Every row belongs to one group in each of 4 separate groupings. Each group adds its own fixed numbers to the row, and there is some noise. The rows also spread widely along 12 directions, which tell nothing about the answers.
Some rows, each with its group in each grouping after it:
[ 12.9 -43.2 -29.1 -11.9  26.2  21.4  -3.1  23.4  11.0  10.3   9.8   2.7
 -25.8 -17.9  10.8  31.1   8.4  32.7  -0.8 -21.6  26.0] => Z_309 Mape Z_393 fula
[-37.3  22.6  -9.7  32.7   1.3  13.9 -21.8   9.6   1.1  17.4   1.8   0.7
  -3.3  29.3  35.6   6.5  18.9  15.9   3.1  22.6 -30.7] => Z_551 Binu Z_247 gukit
[ 23.8 -14.6 -16.7   4.9  -6.2  -1.1   0.2 -18.3  42.7  23.4  11.0  16.0
  -7.4 -17.2   9.6   3.6  -8.8   9.2   9.7 -11.2   9.7] => Z_641 Boki Z_247 gukit
[ -0.8  -3.5  -8.1   9.2  13.2   7.8  32.6 -11.0   9.5  -8.5  16.4  22.4
   5.7  18.3  44.3  12.2 -22.4  16.9  19.4  -1.9  25.7] => Z_799 Boki Z_924 fula
[ 27.5 -12.9  42.2 -15.3   4.0  22.4 -29.8 -44.2  13.8 -51.4   4.5 -37.6
  45.1 -30.5 -10.1  14.7 -22.5 -35.1  -0.3 -24.9   4.4] => Z_672 Tumez Z_393 far
[ -7.9 -29.6   0.0  13.2  12.5   0.9   3.5 -14.5   3.8  -6.8  30.7 -10.9
  -2.6 -26.6  11.0   5.4   2.0   6.8 -28.8   4.4 -20.2] => Z_799 Tumez Z_924 far
[-22.5  -2.5  14.2  -9.7   8.9 -10.1   2.9 -16.4 -29.3   5.3   0.6  -3.8
 -53.6  10.4  19.1  -1.8  67.9  16.1   6.5  -2.1 -18.5] => Z_821 Mape Z_877 fula
[-31.3   2.3 -30.1  36.0 -22.6   6.4  45.3  -4.7  -5.3  35.2  48.2  17.4
 -41.4  19.4  36.6  -7.3  18.6  21.8 -58.0  10.4  -6.8] => Z_672 Binu Z_877 fula
[ 20.6  18.7  -1.4  16.9 -12.6  -0.3  22.9  13.1   4.3 -13.0 -30.3  14.2
 -14.2  13.2   9.3  12.1 -35.1   0.8   4.3   9.7  18.4] => Z_821 Tumez Z_924 fula
[  3.3  14.5 -10.2  -4.6 -10.0  13.6 -33.6  45.2   1.7   7.6 -28.9 -12.3
   3.1   5.2 -41.8  25.8 -12.6  -9.5  -4.5  -6.9 -17.8] => Z_309 Boki Z_247 far
[-15.8 -10.6 -20.3 -11.9  22.5   1.5 -36.2  36.4  -9.1 -17.0  -7.7 -10.7
  16.6  -1.5  -0.8  22.0  -8.0  -8.9  23.4  -0.2  16.3] => Z_551 Mape Z_924 fula
[  3.3   4.4   3.3 -14.1   1.6  -2.8   3.2 -11.2  -2.5 -29.1 -15.1  -3.2
  10.5  -6.9 -16.4  23.0 -22.0  -9.0  19.4 -10.7 -33.9] => Z_641 Mape Z_393 far
[  2.4   7.7  -5.4   8.2 -21.4  10.6  18.4 -13.9  10.4   5.6  28.9   1.9
  -3.9  22.7  17.1   2.1 -16.9  -1.6 -18.5 -10.6   8.3] => Z_309 Binu Z_247 gukit
[ 15.1  -1.0 -41.9   5.3   4.1  -3.1  40.4  -5.5  13.0  -5.2  13.9  37.2
  53.2 -22.6  17.2  -8.2 -22.7 -17.7 -12.7  -6.6  25.2] => Z_799 Binu Z_924 fula
[-20.5 -23.0  10.1 -19.0  29.9   7.6  -2.2  -1.6 -14.6 -25.1  33.7 -23.1
   0.8   2.8   0.4  16.8  -6.5   5.5  -8.0 -15.0 -15.9] => Z_309 Binu Z_924 fula
[-14.5  11.4  -7.6   0.7   7.0   7.8  17.2   3.3 -19.2 -12.9 -10.3  10.3
 -20.9  13.7   8.4  30.5  16.6   4.3  11.1 -10.0 -55.6] => Z_821 Tumez Z_247 fula
[  5.6   5.8  -9.5  13.2 -28.9 -18.7  16.3 -22.1  10.3  -2.4   5.8  10.2
 -11.9   3.4  12.8 -10.5 -19.3 -16.6  -4.3   4.9  -4.1] => Z_551 Binu Z_924 far
[ 15.7  12.9  -1.3  16.7  -1.0   7.8 -21.3 -15.0   8.5 -32.4 -36.8  -5.4
  27.4 -15.1  16.1  10.7   5.8 -27.8  12.3   1.8  -0.5] => Z_672 Tumez Z_877 gukit
[-23.5 -37.4 -27.8  18.1  -5.5 -14.8   0.4   1.6 -10.4  -5.9  40.5  -9.1
 -29.1 -14.5  19.9  -4.2   8.3 -18.2 -35.9   3.8  19.8] => Z_551 Mape Z_924 fula
[  5.2 -24.8 -37.9  -4.7  -8.6 -15.5  38.3  -3.1   3.9   9.9  27.8  27.0
 -21.6  -2.7  -4.5   4.4 -15.9  -0.8  -2.7 -16.8   2.1] => Z_799 Boki Z_393 fula
[ -2.0  -8.4 -10.8  -3.9  -7.2  -5.3  18.5 -23.4   7.7   8.2  22.8  15.2
 -29.0  14.1  33.0   0.6  12.9   9.0  25.3 -10.7   9.2] => Z_551 Boki Z_877 fula
[-13.8 -26.0 -25.5  -9.0  20.4 -11.2  38.2  12.4 -19.0 -28.6   6.3  18.7
 -29.0  -2.4  18.3  19.2   7.4   3.1  -1.1 -14.4   8.8] => Z_641 Boki Z_924 fula
[-15.7   3.6  -2.9  16.5   4.0  -7.5  12.7   9.5 -14.9 -17.7  -2.1   1.3
   4.5   0.7   3.1   4.2 -16.2  -7.0  -8.6  12.5  -5.2] => Z_799 Mape Z_247 fula
[ 20.1   5.7 -10.5   4.1 -16.5   4.3 -10.2  11.9  26.8  32.9 -12.0   3.4
 -11.4 -12.1 -12.0 -10.1   3.4   5.0 -24.0   2.8  26.3] => Z_641 Binu Z_247 gukit
[ 14.8   8.9   7.3 -17.2 -16.4  12.0   2.0 -31.2   5.2  -2.0  11.6  -7.3
  10.4  -3.2  -6.4  11.1   3.4  -6.1  -2.8 -25.3 -14.1] => Z_309 Mape Z_877 far
[  6.3  -2.5 -20.6  34.5  -6.7  -0.9 -18.2  -7.1  25.2  -0.8  -1.0  -8.4
  16.1 -28.8   2.0   0.4 -19.0 -20.4 -12.4  13.4 -17.8] => Z_309 Binu Z_877 fula
[ -5.6 -11.5   3.4   1.1 -12.8  -6.4  21.0 -10.2  -2.5 -19.7  23.9  -5.6
  -8.0  11.2   9.7   5.1 -23.8  -6.5 -14.3   1.8   4.8] => Z_672 Binu Z_877 far
[ -8.0  -3.1  19.1 -48.3  27.7  17.9  -4.9  31.5 -18.5 -10.1   4.5 -16.4
  15.2  -1.6 -25.5  10.4  11.9  21.1 -19.4 -13.6  32.1] => Z_641 Mape Z_924 far
[ -2.8 -11.3  -2.7  10.9  27.3  10.5 -47.7 -21.7  19.9  -7.7  -5.8  -4.9
  34.2  -5.1  46.6  16.5   8.5   2.2  50.2   2.8   4.5] => Z_672 Mape Z_247 gukit
[-22.5   9.2  18.5  -6.5   5.8   7.5 -36.4   7.5  -7.1   4.0 -10.3 -26.9
 -29.6  17.1   2.1   9.8  33.7   8.3  12.4   0.8  -3.5] => Z_641 Boki Z_877 fula
[  5.1   4.1  14.0   7.2  10.0 -15.8 -18.3  35.5   7.7 -19.0 -24.6 -10.3
  24.4  -9.7 -21.7  -5.2 -49.9  -1.3  26.7  36.9  26.8] => Z_641 Tumez Z_247 fula
[ 27.1  -6.8  24.6 -28.7  13.6   5.3   9.9   1.5  -1.8 -18.9  -0.1  -9.3
   8.2 -11.9 -36.1   0.2 -13.9  -2.2 -14.5 -22.6  24.1] => Z_309 Boki Z_393 gukit
[  3.1  17.2 -10.1 -15.6  -8.3  -9.9   6.1  -5.0 -18.2  -1.7 -24.9  13.7
 -19.4  16.8  -5.4  15.3  30.0  -1.4  35.6 -18.8 -45.1] => Z_309 Tumez Z_247 gukit

New rows. What belongs after each?
[-21.0  13.5   5.5   2.3  -3.0   7.7  -9.9   7.0 -10.5  -9.5   2.7 -14.8
   7.0   6.9  -1.2  -0.5  11.2 -14.2 -18.5   1.6   0.4] => Z_641 Binu Z_247 fula
[ 10.9  -5.0 -11.3   2.6  12.4  15.9 -12.7  -6.7  12.4  -4.2 -21.1   3.4
 -19.3 -17.1  16.3  17.3  43.5  -1.4  -0.2 -18.1  -7.6] => Z_551 Boki Z_877 gukit
[ 20.2 -21.3   8.5  -1.8  18.5  -0.6  -9.9  -4.9  23.1  20.3  -5.3  -1.4
 -18.0 -36.1 -11.8  -5.7   9.3  30.9 -10.2   4.8  13.5] => Z_641 Mape Z_393 gukit
[ 14.7  -8.4  20.5  -6.9   1.8  -7.6 -13.4 -25.9  19.2  -9.1  18.7 -13.7
  21.7  -5.3   0.9  -9.0 -32.3  -9.2  25.6  -2.3  12.6] => Z_309 Binu Z_247 fula
[  6.5 -26.5 -17.3   9.3  17.8 -31.4  17.6  -5.8   9.0   3.7  -1.2  23.5
  -4.6 -34.8   8.3 -18.0   2.5  17.3  29.8  22.1   3.1] => Z_641 Tumez Z_393 fula
[  4.3  30.2  45.6   8.7 -15.4   6.6  19.1 -13.1   4.8 -10.7   7.4  -3.3
  19.4  13.4  -7.8 -24.5 -30.7   5.0 -24.7  18.0  39.8] => Z_641 Boki Z_393 far
[  6.2  18.5   8.5   2.8 -15.7 -15.9   2.9 -24.2  -8.8 -12.5 -21.1  -2.4
 -19.5  13.6   1.7  -0.2   2.0 -16.3   3.7  -5.2  -7.1] => Z_799 Mape Z_924 gukit
[ 20.1   2.0 -19.6   3.3 -11.5  -5.2   8.9  -8.8   0.5 -29.9 -17.3  10.2
  25.5 -12.9  10.8   9.3 -17.9 -28.9   6.7  -9.4  16.7] => Z_309 Mape Z_924 far
[  6.2   8.6  19.2  -5.5  -6.6  -5.9  29.5 -27.7 -15.6  -3.9  16.6   5.3
   5.3 -34.8 -22.7 -31.7  23.9 -22.2 -48.2 -11.4   1.8] => Z_551 Mape Z_247 fula
[-19.0  19.4   1.3  39.2  -2.8   0.2 -20.9  -6.4   3.1  18.3 -20.5  -6.7
 -27.3  -0.4  21.9  -2.3  20.7  12.9  -6.0  24.3 -16.2] => Z_641 Mape Z_924 fula
[ -0.1  -9.2   1.6 -16.7   7.7  19.8  -9.3   9.5  17.5  13.2  10.3 -13.2
 -25.7   9.5   9.1  22.2   1.8  31.3   4.6 -10.1  14.6] => Z_641 Binu Z_877 fula
[  2.9  23.6  14.4   1.7 -11.1  13.9   0.2 -21.0   9.6   6.1  -2.6 -10.5
  -6.3   2.3 -22.0  17.1 -13.3  -5.7 -17.2 -19.5 -60.6] => Z_799 Binu Z_247 fula
[ 20.2 -13.0  11.1 -45.0   5.8  -7.8   4.5 -11.5  -4.3 -13.1   9.9  -3.0
  10.3 -25.7 -28.7 -11.5  13.9 -24.3  -2.0 -31.3  14.4] => Z_551 Binu Z_247 fula
[-16.0  -3.2 -30.3   8.8  13.5  23.5 -32.2  27.3   9.8  25.0  25.4  -7.6
  51.8 -13.6  -4.9  -7.3   9.1   3.5 -32.7   9.9  18.2] => Z_309 Binu Z_393 gukit
[ -4.3 -43.7 -19.9  -1.3  25.9  20.6 -30.7  15.8  16.9 -11.1  12.1  -9.8
   2.4 -26.8  19.8  28.6  15.5  -3.0   0.8 -13.1  10.0] => Z_551 Boki Z_247 far
[-35.9   1.7   9.5  14.9  -6.2   3.8 -11.2  14.5 -21.0 -20.3  28.6 -31.3
   1.1  27.0  15.4  -5.5  -8.5 -18.4 -43.2  14.1  34.4] => Z_799 Binu Z_924 fula
[ -3.7 -18.1  17.8 -45.5  28.7 -26.7  -8.9  -0.7 -18.9 -23.3   0.7 -11.5
   5.6 -10.3 -15.9 -17.4  25.4  -5.6  15.3  -5.5  22.1] => Z_641 Binu Z_924 gukit
[ -6.0  -0.2 -15.7   2.7 -14.7  -7.6   2.7  -3.8  10.5   1.0  18.0   2.8
  13.9  -0.6  -2.4  -1.3 -20.3 -12.7  -7.5   0.5   8.0] => Z_641 Boki Z_924 far
[  5.7  -2.1   9.5  12.8   3.9  -5.0 -18.0 -19.4  17.6   4.3 -13.0  -3.1
 -11.7   2.4  22.7  10.0 -11.5  17.1  28.4  11.7 -10.0] => Z_799 Mape Z_924 far
[ -6.2  -5.3   0.9  -9.6  -6.5  23.0  -8.5  15.4  -6.9  -2.1   8.0 -10.9
 -29.2  40.3  21.2  33.3   6.0  15.6   7.0 -15.1  22.3] => Z_672 Tumez Z_247 gukit
[ -8.0  -7.4 -25.7 -18.1  22.2  18.6  -8.1  40.1   4.2  -4.6  -5.1   0.9
   8.9  -0.1  -7.3  36.5  -9.7  10.0   9.0 -16.0  -8.7] => Z_641 Binu Z_247 fula
[  7.6  12.2  28.4 -19.6  24.5  11.5  26.5  -1.1 -10.0 -16.2 -11.6   7.1
   4.0  -8.4  -7.2   2.9   6.2  20.6  -2.0 -10.0  14.0] => Z_641 Mape Z_247 fula
[-15.4   1.0   9.1  31.3  -7.0  -7.4 -18.7  -3.3  -8.4   5.2  -6.9  -9.3
 -35.5  -5.7   6.0 -18.6  29.1  -8.8 -18.1  15.4   3.6] => Z_551 Boki Z_393 fula
[  6.8 -16.2  -8.9 -16.4 -20.7 -31.5  36.4  -4.2  -9.7  12.7  28.8  12.7
 -30.9  -1.3 -17.9 -25.7   0.7 -10.8 -16.1  -7.7  34.3] => Z_672 Boki Z_877 fula
[-22.9   4.4  20.8 -12.2  20.0   1.8  26.0  14.3 -22.0 -23.9  18.5  -1.6
 -15.9  31.5   7.5   6.7  -3.4  21.6  -2.4   7.6   6.5] => Z_551 Boki Z_877 gukit
[  3.6  10.3  13.6 -20.1  12.3  18.4 -12.8 -26.7   7.8 -17.6  -1.1  -4.4
  36.1  -6.2  13.1  16.7   5.4  -0.6  17.7 -17.6  -2.4] => Z_641 Mape Z_924 far
[  0.7  -8.4  11.1 -12.8  13.6  -2.6  -5.6 -18.7  -8.0 -29.5  12.8  -8.9
  32.8 -11.0  14.3  -6.9   9.6 -11.5  27.9  -1.4  19.3] => Z_309 Tumez Z_877 fula
[-37.4  -4.0 -24.6  11.0   5.8 -28.7 -10.6  18.5 -14.3  -2.3  12.0  -2.9
   8.9  -8.3 -17.6  -9.3  -1.7 -20.5  -4.0  18.0 -26.4] => Z_641 Boki Z_924 fula
[-21.6  21.0 -18.1  20.5 -37.5 -11.7 -22.7  23.2 -13.3  27.1   4.6 -10.0
 -18.3  32.6  -1.3 -19.2   6.6 -19.9 -17.1  14.0  31.3] => Z_309 Boki Z_924 fula
[-15.8  10.4 -13.8  -9.0 -14.3   2.3 -28.8  44.1   2.4  28.1 -16.7 -10.7
 -33.0  32.5   0.2  10.5  14.1  25.6   9.7  15.3  21.7] => Z_641 Binu Z_877 far
[ 25.2  -5.7  -5.3  -7.2  29.6  15.4 -16.7  -6.2  31.1 -43.1 -32.9  -4.1
  22.3  -9.5  11.5  57.3 -51.6   2.7  49.6 -17.8 -21.8] => Z_641 Mape Z_924 gukit
[ -7.0  15.7  11.4  27.4   5.8  11.6  -3.9 -18.5   2.3   9.0  12.8  -0.9
  33.1 -14.0  12.3 -18.2  16.1   3.3 -19.0  16.0 -16.2] => Z_309 Tumez Z_247 gukit
[  4.4  -4.1 -26.2 -14.6  -7.4   4.0  11.4   3.1   9.5  -5.0  19.2   6.7
   6.2   1.0  -5.8  13.7 -13.7 -10.6  -8.3 -17.4  -5.9] => Z_551 Binu Z_877 gukit
[ -8.5   1.7  -3.6  -6.6  -0.2  -9.5 -28.3   4.7  -6.6  11.5 -15.3  -0.1
 -22.9   7.3  -2.3   0.5  44.7  -8.4  14.7  -5.8 -11.9] => Z_821 Boki Z_247 gukit
[  5.1 -23.7   8.2  -9.9   4.3  -6.3 -42.5   1.9  -1.8 -12.7  -4.1 -27.7
   1.1 -42.2 -15.5 -11.0  31.2 -28.9  -8.9  -3.1  26.0] => Z_641 Tumez Z_247 fula
[  0.7  16.8 -10.7   0.0 -16.7   4.8  -2.8  -1.6   6.2  23.7   0.1   6.9
 -18.5  32.4   7.8  17.9  -7.4  16.8  23.4  -8.3 -16.1] => Z_309 Mape Z_247 gukit
[ 25.1  -8.3 -14.5  -5.4   6.0  -7.4 -11.1  -7.4  25.9  10.7 -17.5  11.1
  -6.7 -24.7   1.0   0.7  -1.1  -0.3  23.4 -10.1  -3.5] => Z_551 Binu Z_924 fula
[-16.0  15.8 -14.3   3.5 -26.6 -15.5   7.6  -1.2  -6.2  24.7  15.7   7.0
  -3.3   6.1 -15.1 -11.0   0.1  -5.8   2.9   6.4 -22.9] => Z_641 Tumez Z_247 fula
[-14.8   7.0  12.5   8.8  24.7  37.7  -7.4  -2.2  10.2  -7.7  11.8  -8.0
  31.0   2.9  17.5  26.8 -10.3  19.2 -11.7  -2.2 -33.2] => Z_672 Binu Z_247 far
[ 16.7  16.6  11.8  13.7 -19.8  11.7  21.4  -9.2   9.1  16.6  11.1   7.7
  -7.6 -19.0 -10.0 -26.7   8.8 -11.7 -54.4  -8.4  33.5] => Z_551 Boki Z_247 fula
[-13.3   1.2   4.7  18.1  20.3 -10.0 -20.6  21.5  -1.0   8.2  -7.0  -7.0
  12.0 -10.8  -6.6 -15.7  -3.1   9.5   3.8  29.2  -8.5] => Z_309 Binu Z_247 fula
[  7.5  12.7   4.9  -8.7  -2.9  11.7   3.7 -10.5   1.8  -1.2   1.5  -8.4
  -2.7   4.9  -4.3   7.0  11.7  -0.1 -15.4 -15.3 -11.7] => Z_309 Binu Z_877 gukit
[ 17.0  -8.2  15.3 -10.9  -6.3 -11.9   2.0 -16.7  -3.7  -4.9   0.3  -5.1
  -9.5 -16.8 -16.5 -11.4  12.8 -13.2  -9.2 -10.6   5.3] => Z_672 Tumez Z_247 gukit
[  7.2  -9.8   9.8  -3.8  -8.9  10.4 -15.5 -12.2  11.0  19.5  16.8 -11.3
 -19.7   1.8   4.3   2.2  16.3  10.1  -6.5 -11.4   8.9] => Z_672 Tumez Z_247 gukit
[ 15.7 -28.8  -4.2   9.6  -6.0 -36.9   7.4 -37.9  26.5  -6.9  39.7  -2.5
  23.2 -27.1  -2.7 -22.0 -60.0 -20.6  -1.3  12.6  14.8] => Z_799 Mape Z_924 gukit
[ -2.4  -6.4 -22.2 -25.3  10.5   7.7  15.6   3.8 -13.9  12.4   2.1  15.6
 -23.7  10.2  16.7  17.1  41.3  21.8  12.6 -21.4   9.2] => Z_799 Mape Z_877 fula
[  9.4 -13.1   4.1 -17.0  32.7  -6.3  12.1  -1.0  -7.9 -24.5 -15.2  11.7
   5.2  -8.9  17.8  -1.6  10.3   6.9  20.7  -6.1  28.7] => Z_672 Binu Z_924 fula
[ -4.7  12.7 -15.2  -2.0 -23.0   9.6  -9.3  -6.7   0.4  18.3  12.2   0.6
   0.2  -1.9   4.6  -5.7  32.2 -10.9  -6.3  -7.1   2.8] => Z_551 Tumez Z_877 fula
[ 30.7  36.9  20.9  32.0 -16.9  10.0  32.1 -14.6  17.1 -19.6 -24.6  14.3
  15.4 -18.7 -12.2  -6.9 -42.8 -24.7 -28.5   1.8  -2.5] => Z_551 Boki Z_247 fula
[ -6.2   4.8 -19.2  21.0  12.8  15.8   1.6  19.6   6.9  11.9   1.1   5.3
  -0.2  11.7  18.2  20.5 -13.8  28.2 -10.4   9.5  -0.7] => Z_309 Mape Z_924 gukit
[-26.9  -8.0 -16.2  -2.4  14.7  12.1  -2.4  22.0 -13.3  -6.6   9.4  -5.4
 -21.2  13.2  -0.3  44.6  -2.1   9.7  -0.5 -12.8 -48.3] => Z_821 Mape Z_247 fula
[ -0.4 -19.1  27.7 -18.4  23.2  -3.7  28.9 -42.0 -20.6 -38.1  34.3   6.3
  31.6 -37.1  16.7 -38.5  47.2 -24.1 -34.1 -14.0  39.5] => Z_551 Boki Z_924 far
[ 16.7   9.2   7.2  -5.5   9.6 -17.9  12.5   7.5   0.2  -2.3 -24.9  17.9
   3.6 -17.7 -17.4 -21.1   9.8  -4.7  -9.3  10.4   4.3] => Z_821 Binu Z_247 gukit
[ 25.9   2.4  -0.6  -9.2  -8.9   8.7 -14.4 -19.2  21.2  -5.4  -3.5  -4.6
  13.0   3.3  15.3  13.8 -19.3  -2.5  37.4 -14.3  32.7] => Z_309 Mape Z_877 fula
[  8.1  -5.6   5.8 -31.4   9.4  -9.0  -3.0 -19.1  -0.1  30.6   2.3   7.4
 -26.0  -0.5  -6.3  -9.3  37.5  30.2  35.8 -18.5 -18.8] => Z_309 Binu Z_393 fula
[ -1.9 -26.7 -27.6 -25.8  -2.7 -15.0  17.8   4.9 -23.3 -18.0  24.6   5.6
  15.8 -18.0 -14.0  -3.5  10.1 -23.2 -16.1 -18.5  22.6] => Z_309 Mape Z_393 far
[-19.7   3.2 -12.1   0.7   5.6  -6.2   2.4  22.2 -16.8  -5.2  -3.7   5.7
  -9.7  19.5   5.2   6.0  14.0  -5.0  -1.3   1.9  -0.2] => Z_799 Boki Z_247 gukit
[ -5.8   9.5  12.5 -32.1  -2.4   5.3  27.4 -15.8 -20.3  -2.2   6.4   9.2
 -22.2  23.0  16.3   6.7  29.4  20.8   4.5 -21.1  13.1] => Z_641 Mape Z_924 far
[ 11.1   4.5  -4.4   6.8  -5.5   1.2   5.5  -3.0   4.1 -13.0 -13.3   8.1
   8.0 -16.9   0.8   6.2  -7.4 -13.5  -4.4  -0.3  -4.3] => Z_551 Mape Z_247 far
[ -9.5   2.2   7.1 -20.2   0.1   8.8   1.7  -6.8 -10.6  13.1  11.3  -1.5
 -20.7   6.3   2.8   4.3  42.4  16.2   4.7 -18.4  -6.4] => Z_641 Tumez Z_247 fula
[-25.5  11.5  13.8  22.0 -16.8 -46.7  32.5   2.4 -27.4  15.7   9.0  14.8
 -32.5   8.4   2.0 -50.2  20.7  14.6 -25.7  53.1  12.8] => Z_821 Mape Z_877 far
[-26.9 -23.4   5.4  -5.7  24.6 -11.6   8.3 -16.9 -11.1  -6.5  23.7   1.8
 -43.2  40.2  53.1  12.6  20.4  31.8  38.3   0.6   3.5] => Z_799 Boki Z_924 gukit
[-33.0   3.0  18.5  11.5  16.8   8.8 -48.7  24.8   0.7 -19.8   7.8 -38.2
  15.8  27.0  14.9  18.8 -41.1   9.3  22.2  27.8  26.1] => Z_641 Mape Z_924 fula
[ 12.0  -0.8  -2.4  -8.6  -8.2  -1.1   1.0 -15.0  10.4   1.3  -3.1   1.3
  -2.2   2.8   3.8  15.7 -14.5   2.5  10.7 -11.2  -1.8] => Z_799 Mape Z_924 far
[ -5.1  -9.2 -10.3 -10.9  19.1  -4.1  26.2  10.1 -19.7  -9.1   5.6  19.8
   0.2   3.4   7.4  -3.4  14.1  10.2  12.9  -7.4  18.0] => Z_309 Boki Z_393 fula
[ -2.9  23.6  29.4 -19.5 -16.1  -8.6  14.7 -42.6 -18.8 -27.3  -4.0   2.3
  -3.4  24.0   8.3   4.3   8.0 -12.7  44.5 -12.2 -45.7] => Z_551 Tumez Z_247 far
